There are 4 ways to turn a row about zero (a turn may also mirror it). The second row of each pair is the first, turned, with some noise.
In the rows, 128 means zero.
Known pairs, each followed by its turn:
[143  90 159 140]
[ 88 145 125 159] => q_791

[140 135 200 167]
[175 127 174 176] => q_358

[141  98 147 136]
[146 156 111 135] => q_689

[ 51 103 147 156]
[119 175 189 171] => q_689

[186  96 174 105]
[179 193 123 139] => q_358

[122 148 167  73]
[186 114  90 121] => q_358

[104 111 170 109]
[112 123 170 158] => q_791

[157 129 113 126]
[136 107 101 128] => q_689

[179 105  50 164]
[154 213 169 153] => q_993

[166 137 128 150]
[169 143 128 143] => q_993

[119 146 111 127]
[120 109 129 111] => q_358

[156 123 133 127]
[140 127 104 119] => q_689

[ 88 100 173  58]
[146 129 198 193] => q_791

[145 119 112 120]
[140 139 110 137] => q_791

[ 58  74 117 133]
[121 190 190 115] => q_791

[145 146 117 149]
[150 134 137 152] => q_993

[180 106 149 133]
[148 180 145 131] => q_358

[157 153 138 133]
[166 117 132 133] => q_993

[150 105 117  83]
[131 142 150  80] => q_993

[ 89 147 152 139]
[126 146 176 117] => q_689

New pairs, each followed by its turn:
[134 187 149 136]
[158  80 135 155] => q_993

[124  77 101 145]
[117 186 120 122] => q_791

[120 106  96 158]
[111 169 129 149] => q_993

[158  92 127 129]
[123 176 128 135] => q_358

[ 61 160 116 105]
[ 69  80 150 144] => q_993

[132  99  91 131]
[113 170 143 127] => q_993

[170 113 136 102]
[129 132  78 111] => q_689

[136 135 100 109]
[160 133 114 126] => q_791

[145 120 114 174]
[146 161 116 161] => q_993

[189 225 151  60]
[107  80 107   4] => q_689

[157 134 116 124]
[155 139 147 123] => q_993

[133 139 151 152]
[158 136 141 117] => q_689

[114  93 109  80]
[166 164 148 158] => q_791

[128 136  89 147]
[135  91 135 153] => q_689

[132 118  94 158]
[147 102 129 164] => q_689

[121 168 106 133]
[121  99 143  98] => q_358

[183 132 177 111]
[189 112 110  90] => q_993

[165 173 176  85]
[180  67 135  96] => q_993

[175 145  79 140]
[165 162 175 146] => q_993

[134 160 116  76]
[132  94 176 103] => q_993

[114 113 100 189]
[ 98 162 118  77] => q_791

[110 157  95 129]
[106  95 128 102] => q_358

[ 95 123 151 168]
[120 103 150 172] => q_358

[112  96 165  94]
[121 138 165 177] => q_791

[141 143 165 146]
[158 109  99 135] => q_993

[121  58 183 118]
[132 215 103 142] => q_689

[129 138 143 149]
[107 114 125 119] => q_791

[107 141 174 180]
[135 109  72 169] => q_993

[151  81 159 154]
[134 172 144 172] => q_358

[102 126 208 117]
[121  74  67 103] => q_993

[101 140 101  90]
[ 76 110 136 129] => q_689

[195 123 124 129]
[160 110  74 114] => q_689

[147 117 146 109]
[125 125 123 162] => q_791

[ 80 103  98 110]
[ 87 111  85 137] => q_358

[143 113 102 158]
[153 110 116 160] => q_689

[161 107  66 125]
[135 185 175 122] => q_993

[120  96  82 137]
[ 74 143 118 127] => q_358

[150 143  93 143]
[141  86 119 135] => q_689

[130 130 142  99]
[130 111 134 100] => q_993

[130  81  97  40]
[ 47 139  64 141] => q_689

[ 67 138 139 119]
[ 78  92 117 139] => q_993

[175 167 125 122]
[141  89  82 131] => q_791

[185  97 118 115]
[140 124  62 129] => q_689

[132  96  93 174]
[120 187 121 159] => q_993

[108 132 131 165]
[102 130 139  97] => q_791

[140 137 120 128]
[127 129 135 112] => q_358

[140 139 145 133]
[143 130 129 110] => q_689

[146 109  79 146]
[138  93 105 168] => q_689

[157 172 106 176]
[171 133 144 187] => q_993

[ 82 112 139 123]
[123 144 174 125] => q_791

[131 152 119 177]
[113 109 179 126] => q_358

[139 183 145  61]
[ 83 114 124  54] => q_689

[122 124 129 117]
[135 130 136 136] => q_791

[121  90 137 159]
[118 160  90 134] => q_993

